The first 6 rows are patterns. Each new row is the sum of 2 different patterns, raised or lowered, with some noise. Before adding, each is slid sideways (what falls off one end comes back at the other) and multiplied by a number that may be negative. Names go in the order of the patterns.
Known rows, each followed by the names of its patterns:
[  1.7   3.2   4.4  -1.1 -19.3   5.1  21.0 -20.9 -23.3  -4.7  -2.6   9.0
  -5.4  -4.1  -3.0   5.1  -6.3  12.1   7.5  -0.4 -13.8   3.8  -7.5 -17.7
   4.8  -7.0   9.4   1.9  -6.7   1.0   2.7   3.5 -10.8   2.4   5.6 -17.0
   7.7 -13.6  -5.2  11.6  13.2] : (2)
[ 20.7   8.5   4.3 -10.6  13.8  -1.4   2.1  -0.8  -7.0  -3.0  14.0  -7.8
   5.0   0.3  -1.1  12.2  14.8 -15.5   4.6 -26.4   0.6   5.4  13.4  12.2
   8.3 -14.1  11.8   5.3  15.9 -11.2   3.2   6.1  -7.3   5.4   4.5  11.8
 -13.3  -6.1   6.4   3.1   1.4] : (3)
[ 12.0 -19.5  -4.2   8.6   3.2  -3.3   4.6   4.8  -3.2  15.9   8.1   4.0
   6.1  -2.0   1.5   3.4   0.7   4.9   4.6 -12.5   0.2  -3.5   1.5  23.5
 -14.7  12.6  -6.2   1.5   3.0  -8.6  -4.6  37.5   0.1   1.2  -2.8  -3.2
   8.0  10.8   2.4 -10.9 -10.1] : (0)
[ -1.0  19.9  -8.9  14.8  -0.2  -5.3 -15.9  -9.0 -13.3  -0.2  17.6  12.8
   5.5   3.7  18.8   8.5  15.7  14.3 -14.0  -4.0  10.3  -2.1  -5.6  -3.4
  10.2  -6.7   0.7  -5.2 -13.3   8.2  10.0  -4.9   1.6  -4.2   4.7   6.4
  21.0  -4.1  -0.9   4.0   1.3] : (4)
[ -8.9  -5.0 -15.5  -5.8  -4.5 -15.6   0.0   1.4   1.2  -8.7   3.0   2.7
  -2.1   2.4  -8.5   2.1  -7.9 -10.5   2.5  12.0   5.0  -3.8 -12.1   2.7
  -4.3  -5.9   9.4  -2.3   2.2  11.0  -2.5  -1.2   6.2  -9.9  -7.1   2.8
   2.2 -12.9  -0.7  -4.5   7.8] : (5)
[-16.5   1.6   6.8   3.4   5.1   1.9 -17.9  -8.2 -15.8   6.8   9.8   6.3
 -14.6 -15.1  11.5   1.0 -10.4  -9.4   9.0   1.9  -4.0  22.0  -4.9   3.7
 -21.7   2.2  10.6  -8.9  -1.7  -7.4   0.7   7.7   2.0  14.0   2.0  -9.5
  11.1  14.5  -4.0  40.1   8.1] : (1)

New rows. What belongs after each?
[  9.8  -5.6   7.6 -12.2  -2.6   9.7 -16.0  15.6  10.9  -1.0 -10.9   5.8
   4.8   0.6   6.9  10.9   4.6 -15.6   8.8  21.4  18.8  13.5  -3.3  -3.0
   9.7   3.1  -2.5  18.0  -4.9   2.4  14.1  10.8   1.7  15.2   7.2  -4.8
  14.8   1.6  -8.6   8.1   0.6] : (2) (5)
[  7.1  10.0  25.2   0.1  -0.2  11.9  -4.4   6.6 -14.5  -2.9   3.3  -4.7
  10.7   4.4   8.6   0.4   2.3  23.9  -9.4  20.6   8.3  -3.0   1.2  -3.0
  -5.5   4.4   5.4  24.5  -3.6 -20.9  11.2  28.1   9.3   5.9  -6.1   9.2
  -5.1  11.6  -9.4  11.8  -4.3] : (2) (4)
[-14.5  -5.2   9.5   1.2  -2.1  12.8   5.5  -9.9  19.3  34.6   5.0   9.5
 -17.3  11.6  14.5   1.1   1.1   4.5  -1.8   2.5   7.8  20.5   3.4   5.6
  22.0   9.8   8.1  24.5   9.6  -0.4   5.6   9.0   3.4  16.2   5.8  -8.9
  11.5 -11.2  19.6  15.5   1.6] : (2) (1)
[  4.9  -2.8  -7.9 -10.6 -13.8  -7.6  -9.4  -4.8 -22.8  -9.3 -27.7 -15.0
 -18.6  -5.7 -19.2 -11.3   5.3 -19.5  -6.0 -17.3 -19.3 -21.2 -21.6 -16.3
 -12.0 -11.3 -15.6 -17.7 -10.4 -20.7  -8.5 -19.2 -25.1 -26.2 -22.6 -12.0
 -14.6 -20.0  -3.0 -11.6 -32.4] : (2) (5)
[-12.0   4.9  30.6 -15.0  -8.4   2.4   3.9  21.9  -0.8  -0.6   0.7  13.1
  -3.0  15.2  12.6   1.4  -2.9   6.0   2.3  -5.6   6.8 -12.1  11.3   8.9
   5.1   1.8   7.5  10.6 -13.3   6.0   6.2 -21.5  11.3  -8.4  -6.3  22.7
  18.7   4.3   5.2  15.5   3.8] : (2) (5)
[-10.2  -1.8  10.1  -8.0  23.6   6.2 -11.4   2.5   0.2   4.7   7.6  -0.6
 -13.0 -13.5 -10.9   1.1   1.8   8.9  -3.6  -9.2   6.4  -8.1  -5.6 -10.7
   4.2  10.0  -2.8  21.7   2.4   1.9 -17.9   8.9   1.8 -11.8   4.0  -1.4
  -9.7   6.4  -0.8  19.1  -3.9] : (5) (1)
[  8.8   0.9 -13.9  -1.7   1.0   2.6  11.0  -8.8   5.1   4.4   8.3  20.3
  24.1  -8.4   9.2  16.4  -1.8  29.5  27.7 -19.6  18.6   8.5   1.3  -8.6
  -2.4 -23.9  -3.7   9.9  20.7  15.6  11.2   8.4  -2.4  25.4  17.2 -18.4
 -10.2  18.5   1.4  -6.1  14.6] : (4) (1)
[ -4.4  -7.3 -21.0   0.9  -3.0 -34.7  -4.6 -34.4 -16.5   1.0   5.4  -4.2
  -7.3 -13.2  -0.7  -6.1  -4.3 -16.3  -4.6   5.5 -13.1  -2.8   5.2  -3.5
 -22.8 -19.9   2.4 -12.9 -14.1   7.6  -6.8  -1.1 -22.9   4.3  -4.1 -11.9
 -25.4 -22.9 -11.0  10.8 -20.9] : (3) (5)
[ -0.3  -0.1   3.7  -7.9   2.9   5.3 -29.5   8.7   5.7  12.2   3.4 -10.5
 -11.4  -1.4  12.0   4.8  13.7  11.3  -9.0 -19.4  26.4  28.0  -5.7   2.8
   2.7  12.9  -2.8   3.6  -0.4  -9.0  -2.1  -7.4  16.9  12.0  -8.4  18.0
  16.2   2.2   8.9  -9.8  -2.2] : (2) (1)
[-18.2  -6.1 -21.6 -15.2 -22.5 -33.8  -5.3  -4.0 -34.3 -12.5 -41.0 -29.9
  -6.7 -17.0  -5.8  -7.1 -19.9  -2.2  -1.3  -3.1 -38.9 -20.5 -16.3 -25.2
 -26.1 -19.7 -18.9 -38.6 -14.5 -10.2 -21.6 -14.6   3.8  -8.8 -19.8 -22.5
  -5.2 -17.2  -6.7 -24.5 -31.7] : (3) (4)
[  2.8 -11.1  45.6  18.3  22.5   5.9   1.3  17.5   5.6   6.8  31.8  16.0
  -1.8  -2.5   5.8  27.6  14.5  18.3  12.8  -4.2  24.8 -15.0   1.8  21.0
  10.3   2.9   8.2  22.0   0.6  14.0  31.9   3.9  27.3  12.0  -0.5  -1.9
   6.3   8.9   6.9   0.6  27.1] : (2) (0)
[-15.3 -10.6 -10.0  -5.4  11.2   7.0  -7.0  -1.4   7.1   2.5  23.7  -5.7
  -5.4 -11.1   2.7  -3.6 -14.7 -11.7  28.4  -8.4  -4.3  -8.9 -17.0   6.5
  11.3  -7.1 -10.7 -14.0   6.9 -14.5   6.7  -1.5  -3.7  -4.6   0.5  -0.2
   8.8   1.8  10.9  -2.1  -4.8] : (0) (4)
[ 13.0   1.5  21.5  -7.2  11.2   9.6  -1.8  21.9  25.0   0.6   7.0 -10.0
  13.5  16.9  25.7  14.6  19.8  -6.6  12.5  18.2  37.2   7.7  12.9   5.2
   7.9  13.1  12.1  30.5  -2.1   7.4  27.4  11.8  10.7  35.1  11.5  10.2
   5.2  25.4   2.3  14.1   6.8] : (3) (5)
[-24.2 -27.2 -17.3 -40.3  -2.3 -30.9 -38.4 -42.1 -28.4 -36.0 -42.6 -24.1
 -37.2 -31.5 -36.5 -29.0 -19.9 -26.9 -26.2 -34.2 -30.5 -32.8 -24.2 -25.8
 -11.8 -21.8 -48.3 -22.6 -33.7 -24.5 -32.3 -21.5 -18.8 -18.4 -47.4 -29.3
 -27.2 -17.8 -31.6 -37.9 -30.7] : (0) (5)
[-29.3 -15.1 -14.2  -6.4   5.7   3.5  -7.4  -9.6   1.0  -3.3 -20.9   3.6
  -5.8  -2.7  14.3  -5.1 -16.3  -1.3   3.3  -1.4  -5.0 -13.6 -12.6   3.2
   8.6  -3.7  -0.7  11.8 -20.1   1.8 -18.6   5.0  -0.2   4.0   7.1   3.5
   3.6 -19.0  -7.6   0.8 -11.4] : (4) (5)
[-10.7 -20.6 -23.5 -10.7  -9.3 -22.7 -26.3  -9.2 -26.2 -23.6  -5.1  -1.2
 -18.4 -17.4   5.5 -24.6 -11.3 -26.7 -25.4 -15.3  -9.2 -26.6 -15.8  -7.3
 -24.8 -16.8   5.7 -36.0  -4.0 -30.3 -27.4 -27.5 -12.6 -14.0 -15.3 -24.2
   6.5 -17.5 -26.5  -5.8   3.4] : (2) (3)
[ -1.0 -44.0  18.1  26.5  16.7  15.5  -1.2  -8.3  12.7   8.9   7.8  -6.9
  -9.6  -1.1 -10.0  18.9  -0.5  17.1   5.0 -11.1  10.6  -7.3  -3.0  26.1
   7.6   1.1 -11.6  23.3  -6.3  -4.9  15.0 -14.5   9.6  15.8 -17.7  -7.2
  -1.3  -4.7   6.5  13.4   3.0] : (2) (3)
[ -1.3  10.4  -5.7  -5.6  -0.3   5.0  27.1 -20.1  14.3   0.9 -11.0  10.5
 -19.3  -6.1  41.6  15.8   2.8   1.5   5.7   4.3  -9.9   8.4  10.6 -27.7
  -8.1 -18.9  -3.8  16.9  -1.4  -3.7   2.6   8.8  -7.2  26.9  13.8   7.2
  -5.8   3.7  -4.7 -11.9   4.6] : (2) (0)
[  2.7   6.5  -3.7  -7.1 -17.8   6.1   7.3  12.2  27.7  19.3   4.7 -23.4
   4.9  -7.3  -1.8 -14.6 -14.3 -16.5   2.9   1.6   8.7  -7.3   1.0  14.4
  15.8 -22.6   7.2 -27.8   6.9  13.8   7.0   3.0   8.9 -17.4  12.4  -1.2
  11.6 -26.0   4.2   6.2 -11.1] : (3) (4)
[  5.7 -16.9  12.0  12.5  -3.6   1.9 -19.7  -8.5  -7.3  -7.2   2.7 -16.6
  -5.9  -2.4 -41.9   4.2   1.4   6.8  -4.4 -16.3 -21.7  -9.5   8.1  -0.8
  11.3   8.7 -16.5 -29.7  29.0  27.0 -10.6  -3.3  -6.3   8.4  -7.0  -2.1
  -7.0 -16.2 -11.9 -17.2  13.6] : (2) (1)
